There are 4 nested groupings, the coarsest first. Each group lies inside one group of the grouping before and may be the whole of it. The rows also spread widely along 10 directions, which tell nothing about the answers.
In the rows, 128 means zero.
Known rows, each followed by its group in each grouping:
[139 129 134  89 134 117  95 152 123 113 138 119 133 109 115 139  85  96
 101 155 150 143 110]	j923 j59 Peguv j995
[171 125 142 121 152  59 140  96 171 113 122 161 132  88 152 113 180 155
 172  88 174  94  92]	j923 j104 gev j526
[ 87 117 140 123 103 138 142 113 141 134  94 145  91 107 115 116 147 136
 124 116 157 129 171]	j25 j474 Rin j899
[132 116 137 106  94 156 151 162 131 139 116  82 129 132  93 153 104 104
 101 123 105 139 132]	j25 j38 Nazol j68
[104 134 124 148 171 119 136 124 104  95 123 109 145 135 164 126 147  86
 161 115  99 147 128]	j923 j255 Lumi j610
[ 71 116 134 132 114 151 124 131 132 145 121 122 116 136 112 126 135 129
 127 135 119 152 159]	j923 j104 Fedes j827
[ 72 156 146 147 195 117  75  92 122  95 159 154 121 106 121 121 132  85
 134 110 134 154 158]	j25 j474 Rin j153
[ 87  95 126 101 130 122 112 139 125 130 146 118 138 105 132 132 124 136
 117 148 144 130 130]	j923 j104 sov j571
[112 122 130 145 121 136 122 138 129 146 122 110 154 117  97 128 157 160
 153 122 144 119 161]	j923 j255 Gigir j561
[ 94 116 139 132 104 156 112 153 140 166 136 127  95 156  85 120 114 149
 111 147 117 149 143]	j923 j59 zirip j557
[147 141 137 143 116 141 125 147 137 142  90 131 107 161 104 116 124 122
 140 129 133 147 142]	j923 j59 supu j168
[120 121 148 127 117 128 143 112 145 141 112 132 101 122 110 128 147 137
 135  93 138 136 153]	j923 j59 Peguv j720
[118 113 115 126 176 147 101 133 110 110 161 118 163 146 136 147 109  98
 130 121 112 166 146]	j365 j102 gufon j854
[133 115 146 114 164 117 122 129  98  85 113 107 115 126 146 149 100  61
 118  75 121 157 149]	j365 j632 timi j456
[151 108 122 115 141 122 149 133 135 115 122 122 133 134 149 132 123 107
 128 108 112 133 118]	j25 j474 sose j698
[129  67 119  92  81 172 147 165 131 165 121 104 122 146  97 150  99 155
  95 127 135 148 164]	j365 j102 bab j439
[ 83 132 144 111 109 112 147 100 156 114 114 147 102  94 140 125 155 131
 141 136 151 117 108]	j365 j102 gufon j321
[123 165 165 113 134  74  96 134 157  97 111 151  81 109 126 113 107  95
 120 160 157 112  58]	j365 j632 rovum j655
[114 110 115 101 115 137 176  91 159 114 137 124 167 117 166 155 157 106
 150 117 108 156 115]	j923 j104 Fedes j648
[110 101 125 126 165 106 125  96 117 120 102 162 128  90 144 107 176 148
 145  75 196 117 199]	j25 j38 Nazol j634
[130 139 140 101 162 107 104  93 134  87 115 179 104 119 152 123 113  80
 122 108 169 172 144]	j923 j255 Gigir j873
[119  54 115  85 112 129 171 133 104 127 105 111 115 107 160 137 132 136
 116  93 148 134 168]	j923 j59 zirip j787
[ 80 117 125 153 143 140 126 160  88 120 112  72 147 135 133 129 137 106
 149 135  97 133 151]	j923 j104 sov j489
[ 86 142 122 149 119 158 121 134 127 122 107 111 151 144 120 133 138 104
 150 156 118 148 142]	j365 j632 terof j208
[196 144 143 151 161  96 124 135 127 115  85 124 139 115 107 116 152 116
 160  73 167 105 152]	j25 j38 zabu j344
[ 99  97 102 139 154 151 104 153 118 144 156 134 149 171 134 115 122 150
 133 156 116 159 145]	j923 j255 Nok j167
[169 107 126 119 156 111 154 109 148 103 122 148 131 158 173 136 136 100
 147  78 113 153 107]	j365 j632 timi j959
[ 92 133 138 102 103 142 102 135 155 138 154 133 127 119  93 140 107 131
 107 173 135 150 113]	j923 j255 Nok j178
[ 97 107  96 116 147 126 147 114 118 105 138 107 205 101 176 142 166 112
 167 142 125 135 130]	j923 j104 Fedes j827
[141  92  86 107 106 160 171 165 108 121  77 115 136 185 182 121 108  96
 128 162 109 170 127]	j923 j59 Peguv j995
[146 171 121 162 150 153 125 126 132 107  88 135 146 171 124 121 136  66
 154 125 115 169 147]	j25 j38 zabu j344
[ 73 112 127 129 174 101  81 136 100 113 139 148 113 117 143  99 126 136
 130 151 161 131 144]	j923 j255 Nok j178
[105 120 107 110 124 154 117 122 149 125 153 135 178 137 135 148 128 116
 132 158 125 157 119]	j365 j632 timi j456
[152 110 116 112 150 142 110 172 105 106 136  83 166 154 131 157  78  74
 112 137 102 158 118]	j365 j632 rovum j655
[124 138 134 135 144 117 127 108 164 124 148 147 141 127 129 130 155 139
 157 125 129 127 101]	j365 j102 gufon j854
[126  78 104  99  90 129 190 103 162 146 114 152 137 123 167 125 176 170
 151 121 147 127 126]	j923 j59 zirip j557
[ 87  93 126 137 120 139 155 115 125 133 109 117 129 126 139 130 163 144
 152 100 129 128 164]	j365 j632 terof j208
[132 158 140 154 148 131 107 168  92 102  87  89 128 150 114 122 106  73
 142 132 114 147 142]	j923 j255 Gigir j873
[ 94 118 117 136 155 120 104 158  94 108 139  78 180 108 132 136 130 113
 150 153 125 111 123]	j365 j632 terof j208
[120  94 156 119 130 134 150 116 131 136 138 111  98 131 110 148 129 129
 118  54 107 153 165]	j923 j255 Gigir j561
[144 115 135  74 166  61 109  79 173  99 167 203 124  81 166 117 140 142
 129 120 191 125  82]	j923 j255 Gigir j873
[121 120 161 156 140 115 152 140 132 133 134  79 110 141 116 138 145 121
 149  76  68 122 112]	j923 j104 sov j489

New rows. What belongs after each?
[ 93 102 119  91 140 137 138  79 119  98 116 162 121 106 167 139 135  87
 123 103 160 179 180]	j923 j59 zirip j557
[130  79 140  99 117 132 158 145 136 137 142 106  98 130 121 141 105 127
  96  92 102 135 129]	j25 j474 Rin j899
[ 83 137 121 153 135 122 162 133 110 101  83 122 101 161 181 100 153  87
 165 147  94 143 108]	j923 j59 zirip j557
[115  95 139 128 140 131 136 128 121 135 151  99 137 121 112 147 138 141
 134  84 112 138 157]	j923 j255 Nok j178
[139  68 115  86  78 157 196 121 156 142 143  83 178 115 131 183 143 141
 131  97 102 134 124]	j365 j632 terof j208
[125 123 125 162 139 128 129 178  94 131  88  74 147 144 122 116 140 121
 160 127 113 117 148]	j923 j104 Fedes j827
[126  73  98 129 137 162 118 162  93 152 117  92 184 134 116 137 132 150
 137 114 145 144 211]	j923 j104 Fedes j827
[ 94 120 108 135 163 151 130 103 104 102 119 133 158 137 162 135 145  88
 150 111 123 177 180]	j923 j255 Lumi j610
[ 89  84 125 107 106 183 126 144 120 144 137 101 127 151 103 160  93 114
  95 122 107 175 174]	j365 j632 terof j208
[158  94 109 113 136 105 189 131 132 106 103 135 115 164 204 114 142 107
 152 116 102 141  82]	j923 j59 zirip j557
[114 128 125 141 151 115  71 129 138 142  94 208  87 145 118  75 136 168
 135 152 216 132 167]	j365 j102 bab j439
[147 127 126 140 148 146 106 158 104 110  87 112 129 166 124 132  97  79
 126 120 130 161 161]	j365 j632 rovum j655
[100 108 118 104 124 165 102 161 134 150 169 115 144 146  95 141  91 123
  87 163 109 157 129]	j25 j38 Nazol j68
[114  59 116 102 148 138 162 130 106 113 158  82 156 133 163 164 120 109
 125  84  85 149 136]	j365 j632 terof j208
[132  96 108 117 108 170 152 129 149 150 152 113 177 149 119 156 136 144
 136 124 105 163 144]	j923 j255 Nok j167
[128  79  82 102 139 134 130 139 122 123 120 142 169 139 175 119 135 138
 138 154 155 149 142]	j923 j104 gev j526
[ 84 163 125 170 137 156 130 119 134 123 124 119 151 158 126 128 158 100
 167 143  86 161 133]	j923 j255 Lumi j610
[103 129 146 116 107 148 123 114 127 126 110 113 130  97  92 153 130 114
 124 108 153 151 182]	j923 j255 Nok j178
[ 96 116 144  91 114 120 151 109 137 115 140 109 123  88 132 151 131 106
 121 117 123 137 118]	j923 j59 Peguv j720
[107 150 118 158 162 146  74 131 129 130 138 138 172 144 109 123 139 119
 153 154 139 154 155]	j923 j104 sov j489
[ 57  97 109 120 152 137 143 115 107 112 121 138 125 130 173 113 150 112
 128 127 126 149 160]	j25 j38 Nazol j634
[163  80 110  63 115 139 137 168 139 136 164 101 164 124 121 158  83 121
  83 144 122 139  99]	j25 j38 Nazol j68
[155 134 148 118 127 132 126 139 133 129 121  99 143 106  84 151 121 107
 118  94 137 128 148]	j25 j38 Nazol j68
[ 91 123 125 116 130 150 125 131 112 115 160  73 193  95 112 166 131 104
 137 132 108 144 146]	j923 j255 Gigir j873
[127 128 152 138 129 151 118 121 138 135 130 112 131 135  87 156 127 112
 129  77 118 154 168]	j365 j632 timi j456
[115 130 144 153 141 130 141 150  91 109  86  86 109 143 128 126 126  90
 146  99 106 144 158]	j923 j255 Nok j167
[166  90 144  89 129 106 143 134 144 137 156 106 130 102 113 152 118 141
 114  84 130 122 115]	j923 j59 Peguv j720
[154  87 115  80 109 126 168 156 121 115 147  61 190  96 138 174 117 116
 127 126 111 124 103]	j923 j255 Nok j167
[128 153 123 159 174  97  90 141 123 110 114 150 138 139 140  94 146 127
 169 156 159 115 109]	j365 j102 bab j439
[ 96 106 147 138 148 128 144 104 132 128 146 123 108 131 128 139 149 129
 141  75 107 142 148]	j365 j102 bab j439
[133  97  97 113 145 145 131 119 124 128 162 112 208 113 138 154 150 131
 151 122 132 146 153]	j923 j59 zirip j557
[141 140 159 120 102 116 189 155 122  95  68  65  89 143 146 145 109  47
 131 102  69 142  89]	j923 j104 Fedes j827
[161 166 157 173 162 117 101 144 154 134 139 132 110 177  91 119 124 119
 151 111  99 137  94]	j365 j102 bab j439
[164 127 121 131 102 174 131 131 131 141  82 113 172 113  77 150 138 122
 136  97 170 144 218]	j25 j474 Rin j899
[ 80 138 109 145  89 186 143 136 160 157 127 123 154 163 102 128 150 131
 138 177  96 154 132]	j25 j38 zabu j344
[ 96 113 128 109 114 140 136 148 122 115 140  80 160 117 128 158 118 100
 127 143 100 135 111]	j365 j632 timi j959
[128  85 151 118 122  98 174 134 166 157 160 119  92 128 124 122 153 176
 124  84  94  95  82]	j25 j38 Nazol j68
[110 131 136 145 130 157 126 148 120 130 125  97 128 157 104 142 116 103
 132 123  96 155 142]	j365 j102 bab j439
[161 135 111 164 147 146 114 154 148 146 137 134 159 196 117 117 134 141
 159 144 100 155 113]	j923 j255 Nok j178
[ 64 151 120 133 110 158 175  85 167 113 153 111 179 135 157 159 171  83
 167 147  55 170  92]	j923 j104 Fedes j827
[ 73 136 130 126 117 167  85 113 145 150 157 140 158 113  74 143 136 146
 125 149 153 160 181]	j923 j255 Gigir j561
[ 81 102 135 110 107 155 138  86 161 143 114 185  75 136 127 123 140 149
 115 108 160 165 176]	j365 j102 gufon j321
[163 152 143 126  99 132 119 153 147 134  89 121 129 130  86 129 118 124
 133 137 156 133 133]	j923 j255 Gigir j873
[101  85 123 103 153 107 120 138 125 117 113 181  54 158 177  88 106 136
 107 142 154 143 117]	j365 j102 gufon j321
[106 123 119 157 180 140 113 126 136 127 173 133 144 170 139 121 132 115
 141 120  71 153 119]	j25 j474 sose j698
[154 157 135 116 165  86 101 117 161 105 161 145 163  94 120 127 139 110
 142 139 151 112  77]	j25 j38 zabu j344
[151 145 161 125 148 108  92 133 163 141 187 100 163  99  67 158 124 133
 133 107 118 121 102]	j923 j104 Fedes j648
[ 67  96 141 103  94 128 171 120 138 126  94 146  48 138 156 113 129 126
 113 129 127 142 122]	j365 j102 bab j439
[100  84 110 111 150 162  83 157 109 149 187 108 173 134  99 148  98 147
 105 145 127 162 169]	j923 j255 Nok j167
[ 81 134 130 154 173 152  85 100 133 131 169 148 146 128 101 128 142 122
 135 110 124 160 182]	j25 j474 Rin j899
[177 104 134 111 125 143 121 168 127 129 114 100 128 160 107 153  79  99
 103 108 119 154 135]	j365 j632 rovum j655
[116 131 150 129 157 106 133 138 109  93 107 120  80 151 154 116 106  76
 126 107 101 153 113]	j923 j255 Gigir j873
[110 105  98 134 120 148 146 149 141 144 138 107 177 154 145 127 150 144
 155 161  99 138 112]	j923 j104 Fedes j648
[136 103 142 118 139 139 126 145  82 110  83  93 113 118 113 147 104  89
 117  74 154 149 202]	j365 j102 bab j439
[113 125 136 126 126 152 115 140 124 132 112 113 122 143 105 137 109 100
 119 120 123 166 165]	j923 j104 Fedes j648
[ 60 128 130 141 113 148 123 128 136 148 131 131 114 136 116 115 146 143
 137 158 119 141 138]	j923 j59 Peguv j995
[135 126 158 124 125 105 139 124 159 134 153 100 137 101 103 151 146 136
 141  96 110 112  98]	j923 j104 sov j489
[137 161 119 154 127 140 100 151 132 128  81 146 141 161 113 103 134 122
 155 166 158 146 143]	j923 j255 Gigir j561
[145 127 128 145 163 107 145 112 124 101 100 142 126 146 166 113 155 110
 166  88 128 143 136]	j923 j255 Gigir j873
[111  76 134 113  83 156 158 184 138 178 153  65 126 134  76 144 118 168
  99 128  86 109 123]	j25 j38 zabu j344
[120 134 116 120 163 140  79 136 137 120 179 124 186 136 118 148 109 102
 127 161 116 163 114]	j923 j104 sov j489
[ 85 110 116 133 159 131  93 115 122 129 144 142 154 112 129 120 152 143
 146 129 156 143 171]	j923 j104 gev j526
[ 67  99 117 106 122 138 147 135 147 130 183 109 141 132 149 141 129 137
 126 168  81 133  72]	j365 j102 gufon j321
[108  84 114 105 119 112 156 122 158 144 151 131 150 114 155 125 162 170
 146 135 129 116 102]	j923 j104 Fedes j648
[160  97 148  80  95  94 130 129 175 152 102 172  80 105 114 113 123 171
 106 118 197 115 122]	j923 j104 Fedes j827
[118 105 139  94 115  93 151 146 119 114 102 114  91 104 154 118 120 119
 119 135 143 112  98]	j923 j59 Peguv j995
[114  98 108  99 105 140 124 150 163 150 145 157 119 144 126 112 112 157
 104 179 139 135 104]	j25 j474 Rin j153
[149 141 145 129 150  88 119 143 125  99  88 128 102 125 142 110 123  96
 142 118 147 126 109]	j923 j104 gev j526
[152 133 134 147 112 128 135 158 139 139  86 106 135 146 111 122 140 130
 152 130 131 121 127]	j923 j104 sov j571
[148 140 109 134 147 130  77 133 149 131 126 165 177 138 117 119 137 141
 149 159 180 136 135]	j365 j632 timi j456
[132 122 138 111 141 103 118 112 157 123 141 158 122  99 122 121 138 138
 126 118 160 119 122]	j25 j474 Rin j899
[109 147 124 148 166 129  98 125 127 118 138 149 130 157 138 112 128 104
 144 145 118 161 123]	j923 j59 Peguv j995
[118 154 132 142 105 144 151 133 134 114  79 116 124 150 131 124 139  94
 152 139 114 150 127]	j923 j255 Gigir j873
